There are 4 ways to turn a row about zero (a turn may also mirror it). The second row of each pair is the first, turned, with some noise. The first 36 pairs use one turn. New pairs use 3 turns, one after the other, and a turn may come again.
In the rows, zero is written as 128.
Some pairs, each with its turns in order after it:
[ 71 111 156 108 101  92 118 152]
[ 95  87 138  97 113 105 168  84]
(3)

[ 88  70 133  76 157 139 131 112]
[183  81 165 137 144  94  94 122]
(1)

[136 110 149 113 138 131 117 117]
[129 121 151 144 121 105 127 139]
(0)

[127 117  76  89 128 220 124 136]
[ 54  98 110  82 182 108 107 159]
(2)

[126 138 169 105 156 158  38 114]
[123 119 186 104 212 118 164 131]
(1)

[133 133 169 130  93 105  99 156]
[134 121  93 114 102  87 136  86]
(3)

[ 98 129 137 148  98 158 126 143]
[146 101 135  95 136 151  98 131]
(2)

[ 54 132 122 121 105  83  89 175]
[ 71  73 125 141 107 109 169  77]
(3)

[141 124 102 133 127 114 159 129]
[133 139 101 130 101 131 110 143]
(1)

[122 150 125  85 108 100  98 166]
[177 142 110 144 159 159 170 118]
(1)

[103 106 112 118  65 195 123 129]
[128  74 158  80 170 114  95 159]
(2)

[118  93 169 110 138  73 109 158]
[160 128 124 108 144 118 136  57]
(1)

[118 107 137 119 175 140  84 156]
[111 109  95 127  80 143 146 163]
(3)

[ 89 127 166 122  95 139  96  99]
[149  91 158 113  98 150 118 172]
(2)

[160 117 121  93 113 155 104 158]
[158 118 140 144  73 108 111 136]
(3)

[ 70 105 165 136 149 148  89 167]
[129 141 188 168 161  95 145  81]
(1)

[133  93 170 151 117 103 129 167]
[202 143 110 122 131 123 122 127]
(2)

[168 181 165  85 138 157 135  93]
[180 153 173 168 155  91 103  90]
(0)

[151 121 102 135 108 143 105 162]
[123 164 127 142 150 165 113 126]
(1)

[169  86 147 101 116 134 147 102]
[122 114 124 166 136  71 153 131]
(0)

[ 75 122  70 133 133 177 125 160]
[ 92  75  91 114 177 150  93 126]
(2)

[106 135 176 135 102  58  84  97]
[197  84 121  92 110 106 109 182]
(0)

[125  82 127  88 116 150 128 135]
[108 112 122 181 108 119 137 142]
(0)

[ 98 132 155 114 147 128 132  75]
[134 103 124  94 170 126 156 157]
(3)

[132  90 106 115 115 163 125 135]
[120 119 125 113 175 102 113 149]
(2)

[145 160 111  92 163 132 109 124]
[146 186 151 146 115 128 121 127]
(0)

[ 86 119 144 120  92 148 104  92]
[130  85 161 122 121 143 110 168]
(2)

[181 105 103 116 143  97  85 157]
[147 152  98 152 166 110 195 138]
(2)

[165 133 116  74 139 128  87 107]
[164 118 123  92 178 150 139 159]
(1)

[138 174 123 137 121 161 149 118]
[146 143 130 130 152 134 110  78]
(0)

[163 142 123  96 139  97  94 104]
[141 131 124 150 133  78 141 174]
(3)

[104 105 163 126 104 128 184 201]
[120 117  94 206 117 115 109  67]
(1)

[192 151 117 133 154 165 162 137]
[146 169 128 135 120 140  62 168]
(3)

[125 183  76 149 149 149 145 128]
[108 119 124 172 159 160  86 139]
(3)

[121 132 115 110 103 142 150 133]
[128 133 102 152 130 134 119 109]
(0)

[154 147 145 117 165 147  40 146]
[161 142 211 134  93 152 150 139]
(0)

New pairs, each followed by its turns in order:
[132 132 154 178 142  82 112  40]
[141 132 182 108  60 132 174 175]
(3) (2) (1)

[ 71 203 106 161  89 133  75 122]
[ 94  58  97  69  92 119  92 156]
(2) (0) (0)

[125 134 169 137  65 117 122 158]
[102 137  89 148  96 162 159 108]
(0) (2) (2)

[ 90 122 101 101 150 123 133 140]
[112 155 125 142 169  99 124 144]
(1) (0) (0)

[123 198  91 157 120 168 111 139]
[130 106  87 154 132 135 195  84]
(2) (0) (3)

[108 125  64 143 173 112 121  76]
[104 172 137 112 130 124 213 143]
(0) (3) (3)

[ 80 153 138 164 165 113 109 119]
[100 133  69 134 117  91 133 113]
(1) (1) (0)

[124 151 144 108 148 113 105 147]
[132 116 156 134 133 107  99 142]
(0) (2) (3)

[130  84  97 120 163 159 151 102]
[152 176 110 178 110 121 133 140]
(3) (2) (0)

[ 85  97 163 111  87 150 115 138]
[103 157 117 146 187 132 173 130]
(1) (2) (1)

[114 145 106 163  78 167 114  84]
[159 106 174 179 150 108 146 101]
(0) (0) (2)

[100 171 141 105 139 145  75 114]
[168 115 143 159 159 130 175 146]
(1) (3) (1)

[155 104 144 149 135 169 156 107]
[ 95  95 103  95 142 105 139 121]
(1) (1) (1)

[172 141 167  98 127  77 139  89]
[117 125 111  56 127 149 116 190]
(1) (2) (0)

[117 118  87 104 123 134 125 137]
[125 117 142 121 142 112  98 160]
(1) (2) (3)

[157 115 120 167 116 164 157 132]
[120 153 117 134 179 140 165 124]
(3) (3) (2)

[136 137 177 112 111 103 134 107]
[123 170  91 148 122 127 160 129]
(3) (0) (1)

[131 119 161 127 137 124 105 125]
[119 150 141 142 116 119 120 147]
(2) (1) (1)

[128 153 150 103 118 100 131 196]
[104  93 134 144  97  86 119  82]
(1) (1) (3)

[113 105 129  92 190 180 131 107]
[129 139 154  68 177 101 129 157]
(0) (2) (2)

[114 116 158 166 142 145 121 103]
[116  96 113 115 142 149 164 152]
(0) (0) (0)

[112 118 128 133 122 128  91  58]
[153 126 132 142 100  61 157 133]
(3) (0) (1)

[142 142 114 126 126 124 160  85]
[146 120 171 142 154 133 113 148]
(3) (0) (0)

[136  96 125 156 171 104 136 138]
[123 107 113 156  79 101 126 136]
(3) (2) (0)

[120 123 118 123 107 176 120 138]
[121 116 150 103 106 123 129  91]
(2) (3) (3)

[116 155  71 108 121  96 124  73]
[ 85 141 111 132 185 173 117 131]
(1) (1) (2)

[131 189  64 150 119 166 148 126]
[114 151  73 105 137  65  83 149]
(2) (3) (2)

[102 147 104 154  98 159 130 128]
[132 111 159 126 151 120  86 137]
(1) (0) (1)

[101 135 138  86 133 132 167 123]
[140 146 170 154  98 125 120 103]
(2) (0) (3)

[110 151 147 166  95 111 118 116]
[128 129  88 112 158 160 124 147]
(2) (3) (1)

[126 120 134  83  58 173 107 189]
[164 103  81 131 128 154 115  37]
(2) (0) (2)

[ 95 153 149 143 172 178 127 129]
[129 134 108 191 171 158 113 120]
(0) (2) (1)

[ 99 132 138  85 132 102  89 140]
[111 114  97 105 103 129 171 113]
(1) (3) (2)

[159  99 173 136 209 108 123 162]
[107 151 101  50 127  67 114 142]
(0) (1) (0)

[115 111 121 145 166 163 102  80]
[161 142 163  74 140 154 131 136]
(0) (1) (3)

[116 119  94 135 138 152 136 110]
[161 130 135 159 116 116 135 124]
(0) (0) (3)

[159 113  89 153 107 164 128 142]
[ 90 161 144 134 164 138 169 115]
(3) (3) (2)

[130 159  94 169 104 149 131 100]
[110 105 131 115 133 104 126 190]
(2) (1) (0)

[138  60 149 146 143 156 143  91]
[147 107  96 157  80  83 155 140]
(3) (3) (3)

[165 133 118 108 126 125 139 142]
[148 125 127 119 145  98 148 151]
(0) (0) (1)

[131 134 164 110 160 154 179  89]
[116 131 145 141  61  88 136 115]
(0) (1) (2)

[ 98 147 136 192  43 150  73 126]
[ 85 123 109 140  85 154 205 197]
(2) (1) (3)

[113 169 166 118  96  90 148  87]
[144 129 113  89 119 130  58 100]
(2) (0) (1)

[ 96 139  98 143 139 184 166 122]
[149 112  84 105 175 123  99 127]
(2) (2) (2)

[ 99 136 137 107 175  98 159 162]
[ 74 115  95  90 110 124 105 101]
(3) (1) (1)

[100 112 184  68 134 103 194  68]
[140 156 175  38 185 135 162 169]
(1) (2) (0)

[199 128 153  78 103 134 169 134]
[ 83 163 154 168 148  76 159 103]
(3) (3) (3)

